There are 11 hidden switches. A switch that is on adds its own fixed numbers to the row, and there is some noise. The rows also spread widely along 17 directions, which tell nothing about the answers.
In the rows, 128 means zero.
Known rows, each followed by its switches (1 for on, 0 for off):
[165 154 186 156 115 130 135 128 140 148 129 124 165 127 132 159  97 187
 114 182 151  80 121 102 121 129  83 107 127 124 111 128 125 116 162 120
 135  99  65 153  83 134 134  94]
0 0 0 1 1 1 0 1 1 0 1
[159 111 130 105 145 117 149 155 130 127 137 105 147 152 141 132 119 115
 138 124 114 141 114 136 123 144 100 139 122 158 131 129 105 136 118 124
 121 120 120 110  90 117 104 152]
0 1 0 0 1 0 1 1 0 0 0
[136 149 193 133 140 126  95 146 140 105 118  93 154 113 120 137 151 157
 111 157 128 128 122 110 100 116 111 174 120 143 136 156  94 105 128  84
 126  83 172 142 132 134 105  93]
0 1 0 0 1 0 0 1 1 0 0
[131 124 183 121 136 117 134 169 131 128 123  80 146 108 145 155 138 165
 114 171 102 149 122 125  92 105 121 174 116 143 130 156  88 130 133 140
 170 126 154 151 148 128 120  99]
0 1 0 1 0 0 0 1 0 0 0
[117 115 136 168 165  87 125 137 114 105 169 133 128 120 118 134 146 103
 140 102 135 151 101 106 137 166  78 158 147 157 121 125 131 119 119 164
 137 121 174 150 134 125  99 185]
0 0 0 0 1 1 0 0 0 0 0
[130 124 151 152 144 144 143 142 175 137 106  80 113 104 139 134 105 153
 131 151 150 121  99 158 148 158  83 140 147 103 107 112  96 171 139 137
 173 122 103 156 127 128 123  94]
0 1 1 1 1 0 0 0 0 0 0
[119  97 122 119 164 167 129 181 114 116  89  90 108  97 115 117 168 105
  77 148 134 139 101 146 145  56 172 129 158 134 126 135  77 167 135 166
 136 167 182 209 169 111  95 127]
1 1 1 1 0 0 1 0 1 0 0
[135 137 168 115 156 175 100 129 139  69 104  81 128 136 115 139 162 108
  99 115 134 120 123 119 140 109 134 104 145  87 105 136  86 158 110 107
 147 122 166 140 136 122 117  99]
1 1 0 1 0 1 0 0 0 1 1
[155 124 140  95 162 131 164 130 120  92 147 116 144 155 140 140 116  86
 108 101 147 111 124 123 152  91 129  97 146  99 121 163 102 146 101 138
 156 167 148 128  91 107 136 100]
1 0 1 1 1 0 0 0 0 1 0
[144 122 138 118 147 141 124 114 152  91 136  98 140 131 145 133 120 128
 145 123 133 127 114 117 115 140 105 144 145 102 100 134 105 141 118 111
 135 124 134 132 103 123 111  97]
0 0 0 0 1 0 0 1 0 0 0
[139 146 146  91 114 174 103 124  98  54 155 106 141 170 132 160 170  98
 117  82  55 154 165 121 133 159 144  79 131  85  79 165 144 176  76 130
 132 146 119 100 126 148 109 102]
1 0 1 0 1 0 0 0 0 1 0
[113 111 139  96 172 139 150  83 179 164 125  85 132 115 147  92  86 174
 144 118 141 118 154 155 137 143  88 184 109 114 130 188 105 133 105  32
 153  97 133 158  95 167 128  40]
0 0 1 0 1 1 0 0 0 0 1
[127 137 185 137 113 135 144 116 134 155 142 106 171 132 145 131 113 168
 129 162 146  99 153 117 158 136 107 131 116 140 129 186 149 118 107  87
 134 111 119 154 115 160 160  89]
0 0 1 0 1 1 1 0 0 1 0
[136 141 128  36 148 105 164 118  51  86 138 143 145 158 122 126 102 148
 110 135  99 119 144 140 127  89 118 109 120 100 146 137  83 134 157 153
 131 134  79 160 102 116 105 136]
0 0 0 1 1 0 1 1 0 0 0
[106 121 128  75 142 150 180  91 105 140 140 120 113 114 144 158 109 181
 108 135  96 134 170 158 134 103 126 130 125  96 103 170 108 172 139 149
 182 163 122 215 140 151 115  74]
1 0 0 0 1 1 1 0 1 1 1
[135 159 171 142 137 144  98 117 102  52 106 126 128 138 148 126 169  75
 102 135 114 102 107  78 107 126 143  43 126 149  87 128 113 138 103 120
 111 115 122  84 154  60 134 144]
0 0 0 1 1 1 0 0 0 1 0
[135 183 163 134 154  79 125  81 112  92 166 145 101 119 110 192 112 119
 163 184 170 131 128 133 157 137  97 156 119 119 124  96 114 123 110 118
 148 134 206 160 130 112 121 122]
0 1 0 1 0 1 0 0 0 1 0
[146 125 139 106 137 137 160 127 160 111  87 120 126 111 122 126 144 106
 104 125 139 105 108 128 103 167 117 127 128 125 121 130  94 160 108 115
 135  74 138 102 152 108 138 131]
0 1 0 1 1 1 0 0 0 0 1
[126 142 146 122 114 145 153 127  92 119 161 113 135 133 139 158 101 155
 133 141 101 135 142  99 102 134  92 114 108 124  80 155 127 144  99 154
 139 129  98 156 128 133 113  91]
0 1 1 1 0 0 1 0 0 0 0
[141 131 172 162 138 154 134 133 154 141 107  91 151 110 164 132 121 147
 121 159 124 112 112  94  65 127 112 138 106 182  94 149 102 113 119  84
 128  95 109 109 131  96 130  79]
0 0 1 1 1 0 0 0 1 0 0
[108 107 153 141 156 103 147 130  95 174 118 133 131 124 134  93 156 118
 101 122  69 139 156 155 147 138 145 133  83 229 157 157 136 124 117  81
 119 120 106 131 138 144 120 172]
1 0 1 1 1 0 0 0 0 0 0
[147 118 143 109 101 107 154 134 108 132 152 140 156 147 112 161 152 120
 137 145 108 141 155 157 174 176 140 141 130 142 143 122 164 160 108 154
 126 127 122 154 116 174 123 179]
1 1 0 1 1 0 0 0 1 0 0
[112 103 156 123  94 122 183 115  98 107 135 140 185 103 122 137 141 156
 137 151 137 125 138  92  93 178 102 185 143 150 125 134 145 123 121 147
 110  74 146 184 168 170 135 152]
0 0 1 0 0 0 0 1 0 0 0
[114 140 193 137 151  84  75 129 106 136 194 139 153 125 101 135 135 169
 109 132  68 113 161  98  84 118 101 144 109 156 119 182 169 112 126 119
 103  98  96 125  80 147  77 121]
1 1 0 1 0 0 1 0 1 0 0
[120 136 151 141 150 133 148  70 161 107 139 146 120  93  98 145 123 122
 126 121 141  98 137 120  92 192  94 170 135 128  98 118 136 155 100  82
 114  60 162 134 140 136 107 108]
1 1 1 1 1 0 1 0 0 1 0
[139 130 160 114 145 128 136 107 134  94 120 123 150 139 124 115 132 118
 128 124 144 103 131 119 137 150 120 135 134 123 122 151 121 133  92  69
 110  95 147 127 112 144 135 114]
0 0 1 1 0 0 0 1 0 1 0
[161 105 103 105 148 151 141 151 146 146 102 122 124 135 117  95 135 110
 106 105 126 120 123 162 170 129 146 122 131 114 140 170 124 153 103  95
 109 131 126 143 104 163 129 128]
0 0 0 1 0 0 0 1 0 0 0
[132 133 142 123 153 137 155 123 117 130 118 138 127 100 111 131 126 127
  89 139 143  96 122 110 101 108 111 132 130 144 121 144 105 129 124 105
 107 101 149 163 124 124 106 107]
0 1 1 0 0 0 0 1 0 1 1
[139 151 144 135 164 144 161 103 109 166 139 149 124 124  89 156 122 171
  91 102  93 112 164 153 134 131 106 129  87 142 169 141 123 112 160  64
 141  97  91 143 108 164 121 111]
0 0 1 1 0 1 0 0 0 1 0
[159 130 159  73 104  91 116 181 111 102 128  87 151 160 148 151 132 140
 148 165  96 168 122 166 157 165 120 146 136 103 120 154 110 166 101 180
 160 152 122 133 128 150 119 137]
1 0 0 1 1 0 0 1 0 0 0
[131  70 157 104 127 131 174 145 140 140 132  90 173 128 148 135 148 127
 124 147 126 133 151 131 145 124 148 151 142 150 134 145 128 158 111 140
 159 144 151 172 119 155 139 140]
1 1 0 1 0 1 0 1 0 0 1
[139 142 170 104 144 130 121 169  51  85 154  95 174 184 123 126 152 119
  96  96  87 146 145  93 160  89 106  88 114 148 152 169  98 108 123 125
 129 135 121 144  92 139 108 158]
0 1 0 0 1 1 0 1 0 1 0
[157 140 181 128 125 130 126 151 155 118 137 100 149 130 111 171 138 152
 123 141 125 132 140 145 148 161 111 159 136 101 127 149 127 152 104 111
 147 112 156 139 105 172 120 100]
0 1 1 1 0 0 0 1 1 1 0

New rows. What belongs after each?
[146 127 127 123 142 118 211 119 115 175 112 127 111 129 164 136  84 135
 118 151 119 115 129 156 148 133  99  99  99 172 119 121  95 158 134 124
 154 147  79 153 103 117 133 134]
0 1 0 1 1 0 0 1 0 1 1
[157 130 143 128 136 120 171 140  90 110 145 123 161 154 141 159 127  98
 141 148 142 144 120 100 119 109 121 132 105 190 143 102  98  93 123 121
 118 134 157 133 107 105 124 164]
0 1 0 0 0 0 0 1 0 0 0
[140 116 135 115 141 152 166 125 120 118 155  98 155 144 144 163 133 122
 132 115 110 147 143 111 109 116 117 140 108 150 131 136 112 123 120 119
 154 129 141 132 113 120 123 117]
0 1 0 0 1 1 0 0 0 0 0
[145 153 129 130 134 109 141 139 105 147 151 153 106 138 134 141 131 131
 103  90  62 141 137 137 120 159 106  94  84 148 119 181 144 136 104 130
 137 124  90  87 124 135 119 132]
0 0 0 0 1 0 0 0 0 0 0
[149 158 148 118 120 100 145  90 106 120 167 164 132 123 117 202 123 121
 146 196 142 113 145 147 137 153 127 127 132 142 122  82 154 136 136 136
 125 138 140 138 118 113 118 139]
1 0 1 0 1 1 1 0 0 1 0
[144 116 123 143 134 156 142 117 159 141 106 116 129 101 127 146 129 147
 142 163 152 126 106 145 113 146 122 162 137 140 117 101 118 136 148 113
 123 114 135 165 140 135 116 115]
1 0 0 0 0 0 0 0 1 0 0
[127 123 143 121 144 134 131  96 145 121 150 140 137 132 113 117 143 116
 113  87  99 102 152 114 108 173 117 136 119 132 109 177 158 146  82  79
  97  72 126 103 111 151 112 121]
0 1 0 1 1 0 1 0 0 1 0
[130 132 158 111 108 126 117 117  81  91 157 121 170 127 126 165 146 136
 151 173  85 149 149  83  57 153 118 168 109 179  96 119 135 118 105 120
  88  95 138 149 142 138  87 135]
1 1 0 1 0 0 0 1 0 0 0
[153 145 124 104 158 132 184 104 110 115 137 145 119 130 107 168 117 128
 107 107 105 121 143 137 117 140 101 130 104 133 143 115  95 139 140 101
 143 102 124 135 111 124 112 130]
0 1 0 1 1 1 0 1 0 1 0
[123 160 172 146 153 116 123 129 131 115 131 128 105 112 101 133 143 127
  95 115 118 123 133 142 151 148 106 135 115 119 133 151 116 143 107 102
 148 100 152 130 142 142 120 112]
0 1 1 1 1 0 0 0 0 0 0
[147 131 168  93 113 124 188 133 109 116 132 118 180 132 131 171 133 153
 110 142 115 129 143 101  68 135 103 164 106 147 139 140  94 114 134 128
 147  84 136 129 129 134 129 120]
0 1 0 0 1 0 0 1 0 0 1
[105 176 180 168 160  78 128  92 113 123 145 172  80  93 120 123 126 127
  92 140 120  86 125 123 155 143  87  63 117 143 107 115 134 154 140 130
 146 118 103 129 120 101 117 152]
0 1 0 0 1 1 0 1 0 0 1
[138 140 167 105 128 121 124  87 124  73 148 116 151 150 140 161 153 105
 158 157  95 136 156 128 117 168 137 133 114 143 110  89 128 148 106  87
 121 107 130  99 111 117 113 136]
0 1 0 1 1 0 0 1 0 0 0
[136 162 180  80 138 113 141 141  75  95 121 111 143 152 129 142 125 139
  96 148 116 120 138 123 133 100 110  95 116 118 131 157  78 139 123 137
 145 126 112 144 117 114 117 108]
0 1 1 1 1 0 0 0 1 1 1
[101 133 162 123 162 131 126  86 125 115  98 118 111 121 146  96 154 106
 117 143 109 104 139 154 159 122 160  93 113 156 132 117 118 155 122  71
 123 123 119 122 137 106 138 142]
0 1 0 1 0 0 0 0 0 1 0
[140 168 178 158 131 106 128 108  75 108 134 147 143 133 102 173 156 107
 142 181 135 149 143 124 136 149 136 156  80 207 151  90 120  82 112  76
 106 103 186 139 164 134 126 163]
1 0 1 1 0 0 0 0 0 0 0
[113 171 191 141 136  97 152  98  84 106 146 149 129 124 132 159 143 120
 112 144  88 125 157 107 101 152 111 115  80 188 122 135 123 119 103  96
 132  98 138 103 154 106 130 137]
0 1 1 1 1 0 0 0 0 1 0
[131 139 164 147 157 147 120 129  84  79 151 111 145 169  99 142 160 102
 107  86 118 138 141 114 184 114 115 105 132 118 144 131 112 126 123 116
 134 128 149 164 107 150 107 156]
0 1 0 1 1 0 0 0 0 1 0
[166 131 154 104 113 113 158 132 131 154 160 121 160 159 151 144  95 129
 128 144 124 102 145 121 135 131 108  95 114 126 108 172 146 144  93 135
 136 139  79 110  65 136 136 102]
1 1 0 1 1 0 0 0 0 0 1
[137 160 140 103 120 166 146  95  70  60 139 128 138 150 119 172 133 120
 125 122 102 142 149 101 102 146 114 112 114 113  87 126 102 137 104 120
 126 117 129 149 150 129 109 106]
1 0 1 1 1 0 0 0 0 1 0
[174 142  99 107 147 178 202 141 118 140  49 143 103 116 116 126 134 114
  65 130 145 116 116 158 140  85 163 117  94 150 166 139  52 126 143  83
 132 116 154 164 168 122 146 116]
0 0 0 1 1 0 0 1 1 0 0
[110 164 155 130 147  82 171  70 115 123 173 183  93  92 139 160 120 133
 126 138  98 121 160 118  93 142 115 135  89 159 106 143 142 137 101 107
 142 115 160 125 136 118 119 111]
0 1 0 0 0 0 0 1 1 0 0
[125 124 174  95 133 112 183 108 154 116 118 134 134 113 135 112 109 148
 100 116 136  92 133 143 126 171  98 119 144  93 113 154 118 172 120 131
 165  98 107 119 123 134 148 110]
1 0 1 0 1 0 1 1 0 0 1
[151 124 122  77 139 114 147 144 113 131 131 112 144 142 141 110  89 147
 129 135 129 123 128 125 132 118  96 142 118 118 127 190 102 126 103 115
 127 121 115 157 100 145 123  98]
0 0 0 1 1 1 0 1 0 0 0
[127 180 150 138 121 147 134  90  50 133 111 124 112 156 146 141 111 136
 152 192 121 142 150 152 202 128 121  74  74 191 124  99 104 113 131  75
 117 151 102 184 149 127 134 152]
1 0 0 0 1 1 1 0 0 1 0
[114 151 218 180 145  87 113  81 159 136 149 132 134 117 141 128 131 138
 129 158 124  84 141 112 122 172  98 109 109 166 102 126 156 135 112  82
 131  84 103  91 106 110 133 125]
0 1 0 1 1 0 1 0 0 0 1
[113 135 142 105 110  90 162 104 130 131 116 153 116  93 169 104 117 134
 130 163 122 110 125 126 113 171 121 134 120 143  94 175 139 157  88 132
 128 108 127 130 168 125 148 117]
0 0 0 0 1 0 0 1 0 0 0
[128 116 122  85 153  71 180 126 119 123 172 164 113 138 125 128 118 104
 109  83 117 121 142 151 170 149 112 124 141  99 124 188 148 182  82 178
 150 144 149 143 101 144 122 153]
0 1 0 1 1 0 1 0 1 1 0
[132 168 167 114 114  93 123 113  95  95 149 158 135 120  99 152 128 154
 131 164 135 110 133 120 145 166  93 129 141 105 121 130 146 137 124 144
 108 100 129 167 119 157 108 143]
0 1 0 0 0 0 0 1 1 1 0
[124 141 140 164 174 181 178  89 108 118 108 113 119 125 119 133 102 132
 108 107 150 111 126 120 143 111  95 117 111 146 121 112  70 118 150  69
 145 117 125 182 129 124 124 103]
1 0 1 1 1 0 0 0 0 1 0
[123 119 155 117 111 129 152 143 112 135 118 114 159 125 148  82 115 151
 111 127 114 104 126  92 127 150  84 106 121 150 116 183 133 137 110 123
 116  87  75 148 123 145 138 136]
0 1 0 0 1 1 0 1 0 0 0
[141 146 149 146 124 181 142 118 135 145 117  96 101 128 170 138 118 131
 104 162 108 117 144 132 165  90 145  60 105 118  74 156 114 173 102 107
 160 179  93 163 115 125 131  59]
0 1 0 1 1 0 0 1 0 0 1
[127 119 150  67 131 130 177  68 142 109 171 115 161 136 160 141  89 148
 161 134 113 110 172 114 100 147 104 144 113 119 101 148 130 151 102  87
 146 107 115 128  90 131 132  80]
1 1 0 0 1 1 1 1 0 0 0
[149 124 135  95 140 102 171 102 147 134 129 151 147 130 134 132 132 121
 135 115 122 117 140 140 107 173 123 146 107 159 151 139 135 125 115  84
 124  79 130  81 117 122 144 146]
0 0 0 0 1 1 0 0 1 0 0
[161 137 119  43 139 126 176 127 139  79 120 153 113 107 105 149 120 111
  74 101 122 100 121 119  66 126 119 130 144  55  99 170  88 178  98 163
 147 101 156 121 139 118 110  80]
1 1 0 1 1 0 0 1 0 0 1
[124 157 182 108 145  95 116 105 127  81 134 117 133 132 133 121 114 135
 140 154 141 107 120 123 134 153  84 129 139 114 112 134 105 139 113 104
 123  97 141 128 115 112 117 122]
0 1 0 0 1 0 1 1 0 1 0
[147 163 145 128 135 123 123 104 115  74 174 139 108 153 107 182 148  88
 143 105  88 151 151 136 149 198 107  98 114 115 101  90 144 171  92 126
 142 121 126  90 112 125 100 147]
0 1 1 1 1 1 0 0 0 0 0
[ 97 100 194 126 160 108 154  92 184  52 170  94 128 121 208 136 163  79
 144  86  89 146 147  91 103 160 135 113 132 138  66 153 126 189  61 124
 206 141 190  65 135  73 147 108]
0 1 0 0 1 1 0 1 1 0 0
[121 121 180 131 164 119 115 131 144  82 131  64 127 125 140 175 160 123
 150 166 117 169 119 163 133 131 132 174 140 132 128  73  74 154 149 140
 189 151 177 146 146 104 102 128]
1 1 0 1 1 0 0 0 0 0 0
[164 186 177 144 150 138  89 119 145  77 125  96 109 137 136 168 119 107
 141 166 159 119 106 117 144 133  98  94 123 119  89 109  88 138 101  89
 141 126 152 106 108  81 115  85]
0 1 1 1 1 1 0 0 1 1 0
[166 150 157 130 124 110 111 158 166 162 116  81 129 101 172 165  72 190
 156 233 157 123  80 128  70 112  83 178 124 129  87 153  85 117 136 147
 152 133 115 150 122  97 114  39]
0 0 0 1 1 0 0 0 1 0 0
[109 120  86 104 150 109 155 112  91 122 131 194 101  79 100  63 110 114
  72  90 130  81 111  85 110 124  95 115 150 117  98 207 138 148 100 156
  83  93 124 195 148 141 104 133]
0 0 0 1 1 1 0 1 0 0 0
[153 176 165 151 134 124 134 123 103 139 132 124 103 124 134 200 134 132
 123 198 125 146 138 159 163  99 145 116  86 158 135 103 102 119 143 118
 173 173 152 156 153 111 136 111]
1 0 0 1 1 1 0 0 0 0 0
[119 123 133 101 150 140 152  77 105 107 131  95 133 150 187 114 100 129
 172 145 112 147 148 122 133 132 113 140 101 168  88 146  95 136  88  66
 123 142 134 170 116 124 116  97]
0 0 0 1 1 0 0 1 1 1 0
[141 131 171 140 153 114 137 148 117 113 122 121 147 130 115 115 132 135
 106 127 142 120 117 122 151 128 104 141 132 142 142 152 100 121 125 108
 131 108 143 157 116 142 121 133]
0 0 1 1 1 0 0 1 1 0 0
[124  94 108  61 121 145 144 139 114 150 115 110 150 108 118 133 148 144
 121 165  94 138 149 168 103 135 157 177 139 147 144 135 132 158 132 128
  99 118 123 172 141 161  96 129]
1 1 1 0 0 0 0 0 0 1 0
[143 119 110 157 159 164 157 121 128 105 157 127 105 114 117 167 139  99
 109 102 115 138 124 108 121 124 113 126 127 133  97 113 111 152 120 133
 145 138 157 166 124 121  94 124]
0 1 0 1 1 1 0 1 0 0 0
[168 148 206 156 124 135 125 176 156  95 170  91 161 153 123 176 139 138
 110  84  99 145 134  95 117 165  80 123 123 112 101 177 124 144  89 126
 174 113 139  84  87 152 115  92]
1 1 1 0 1 0 0 1 1 0 0
[149 139 151  95 153 106 148  97 151 119 128 156 128 103 115 153 152 108
 102 152 129 104 151 153 114 130 167 175 122 130 145 159 132 140  95  69
 119 102 197 117 134 136 131  89]
0 0 1 1 1 0 0 1 0 1 0
[159 164 160 176 166  94 111 124 160 148 161 115  86 118 152 177  83 129
 151 189 143 120 100 140 131 130  79 131 116 154  80 112 110 139 112 112
 144 158 141 126  81  86  95  90]
0 1 0 1 1 0 1 1 0 1 0
[132  98 139 134 150 155 202 155 148 139  97 112 144 119 118 119 143 139
  86  69 132 126 115 135 132 143 110 138 125 134 162 157  97 134 147 127
 177 101 140 137 157 149 164 145]
1 0 0 0 0 1 0 0 0 0 0
[165 140 114 139 143 142 116 115 178 155 135 140 104  88 107 199 140 129
 130 163 126 127 121 155  86 156 137 173 127 135 112 115 142 137 129 103
 125 119 171 118 134 128 100  90]
1 0 0 0 0 1 0 0 0 1 0
[160 158 169 113 155  88 140 110 134 131 171 136 151 141 107 172 101 158
 140 159 143 121 146 137 119 121  87 182 106 138 158 126 109  98 140  79
 126  96 153 131  67 137 102 107]
0 1 0 0 1 0 1 1 1 0 0
[129 103 141  98 155 196 159 136 123  87  91  75 158 142 119  95 118 147
  95  60 133 118 120 106 115 131  81 127 149  90 103 175  65 151 117 109
 139  91 111 178 123 153 110  88]
1 0 1 1 1 0 0 0 1 1 1
[169 189 125  95 134 103 120 143  94 110 126 122  81 141 133 169  78 156
 156 176 117 156 103 163 145 157  70 109 101 104 101 109  75 145 129 147
 155 148  97 138 123 115 103 111]
0 0 0 1 0 1 0 1 0 0 0
[140 109  85  93 165 123 188 105 124 115 125 161 108  99 118 163 150  93
 102 131 123 129 120 158  95 112 166 161 134 132 143 102 103 148 147 151
 141 135 170 144 152  99 113 139]
0 0 0 1 1 0 0 0 0 0 0
[135 142 135 120 139 143 129 105 106 142 150 146 139 123 106 151 132 157
  99 134 104 102 151 133 122  98 135 119 126 109 137 152 150 122 156 112
 113 129 100 162 103 153 113 100]
0 0 0 0 0 0 0 0 0 1 0
[109 172 188 131 156 109 128 119  52  88 144 118 125 175 144 106 123 121
 109 112  94 124 136 110 172  99  93  36  89 156 132 129  94 117 138 121
 140 138  70 114 102  89 123 165]
0 1 0 0 1 0 1 0 0 0 0
[161 201 136 176 143 176 147 137  97 140 111 138  87 116  81 192 125 154
  79 127 124 131 117 133 129 117  86 120  81 135 143 121  77 100 159 100
 143 104 140 166 157 142 106 100]
0 1 0 0 1 0 0 0 0 1 0
[127 110 126 112 159 124 142 103 113 101 132 126 145 136 115 128 140 119
 140 111 116 134 133 141 125 178 105 155 140 150 128 102 122 146 128 106
 108  95 118 144 112 134  95 161]
0 0 1 1 1 0 0 0 1 1 0
[115 178 156  93  98 140 165 107  27 137 111 108 125 146 170 175 104 193
 145 204  61 166 163 159 127 118 119  97  59 175 123 108  87 122 166 130
 160 164  55 175 169 127 130 122]
1 0 0 0 0 0 0 0 0 1 0
[155 191 219 120 134  84 102 191 115  98 103 121 120 122 114 149 149 130
  76 185 131 114 104 130 134 100 128 101 108 126 145 161  79 124 118 136
 151 118 162  91 152  92 138 116]
0 1 1 1 0 0 1 1 0 0 0
[129 141 190 172 155  76  91 118 155 118 139 122 125 105 138 130 136 126
 142 171 142 122 109 122 127 156 106 172 128 164 113 138 128 118 103  95
 128 105 176 127 132 121 115 125]
0 0 0 1 1 0 0 1 0 0 0
[144 112 155 115 169 132 167 117 179 102 137 100 141 106 134 166 151 101
 116 130 154 134 138 117 102 104 143 204 122 131 140 154  86 127  92  79
 174 112 252 139 144 121 138  77]
0 1 0 1 1 1 0 1 0 0 0
[164 170 175  91 123  94 144 132  98 104 102 143 132 125 133 163 121 141
 120 195 129 122 117 123  81 127 121 129  99 156 117 123  81 115 125 124
 126 104 138 120 147  99 123 119]
1 0 0 1 0 0 0 1 1 0 1
[121 149 205 164 123 142 121 117 134 117 141  98 157 112  91 154 108 196
 117 159 151 102 137 132 171 158  68 158 157  83 122 120 127 147 158 116
 153  97 108 215 106 193 114  94]
1 1 1 1 1 0 0 1 0 1 0
[158 129 115 131 127 195 174 104 124 126  99 134 128 126 146 134 136 113
  99 141 123 105 138 119 125  97 168  88 108 149 106 131 111 141 125  84
 114 131 111 155 133 119 138 101]
0 0 0 1 1 0 0 1 1 0 0
[151 115 130 202 134 209 107 146 195 148 120 101 102  89 133 173 169 131
  87 132 113 122 118 132 129 118 162 103 148 105  77 137 148 175 138 141
 162 156 127 160 142 132 118  73]
0 0 0 1 1 1 0 0 1 0 0
[125 132 160 115 148 138 166  79 132  98 111 113 140 137 169 128 126 114
 142 140 132 115 140 131 131 146 130 114 117 153 109 119 104 147 107  74
 141 118 124 118 128  98 150 110]
0 0 1 1 1 0 0 0 1 1 0
[131 162 188 153 187  81  64 124 131 110 158  93 103 122 137 173 126 126
 152 187 140 147 114 140 139 116  98 145 128 143 102 108  98 122 122 114
 158 164 175 133 106  89  88  98]
0 0 1 1 0 1 0 0 0 1 1
[122 102 125  68 162 126 143 115 141 133 150 113 136 122 149 110 121 118
 110 121 125 101 143 119 110  74 141 115 136 106 119 185 127 149 106 123
 134 146 133 137  87 112 120  83]
0 1 0 0 0 1 0 0 0 0 1
[ 93 131 241 143 128 126 102 121 100  86 135  78 203 136 134 107 149 179
 122 146 132 116 148  76 131 113 101 166 132 141 138 191 120  86 125  79
 135  91 165 184 140 176 141 107]
1 0 0 0 0 0 0 1 0 1 0
[125 171 206 103 150 102 136 113  89  59 130 124 149 136 127 147 119 163
  91 150 129  80 123 114 146  91  98  67 152  70 134 109  85 141 196 163
 178 130  72 147 107  89 140 125]
0 0 0 1 1 1 0 1 0 1 0
[162 110 132 116 154 169 119 138 198 133  97  99 130  99  98 130 128 138
 108 150 153  92 107 152 117 129 132 151 159  96 128 106 107 162 151  93
 122  96 128 142 105 129 107 100]
1 1 0 1 0 1 1 1 0 0 0
[154 173 193 113 104 124 104 126 151 133 151 121 150 138 110 142  86 193
 118 147 116  74 140 121 119 149  79  96 120  60 101 181 155 146 123 121
 130  91  45 106  79 159 132  63]
1 1 0 1 0 0 1 0 0 0 0
[143 143 153 124 123 148 135 156  90 107 174  97 153 157 133 177 134 132
 118 117  96 152 145 105 128 115 102 117 124 117 110 166 126 134 104 155
 149 153 130 150 105 143 104  99]
0 1 1 0 1 0 0 0 0 1 0
[154 168 122 151 158 153  72  87 125 120 150 140  94 139 125 160 145  93
 142 141 101 132 140 138 135 123 151  99  98 153 100 120 146 121 100  54
  83 146 140 104  98 116  92 104]
0 0 0 0 0 0 0 0 0 1 0
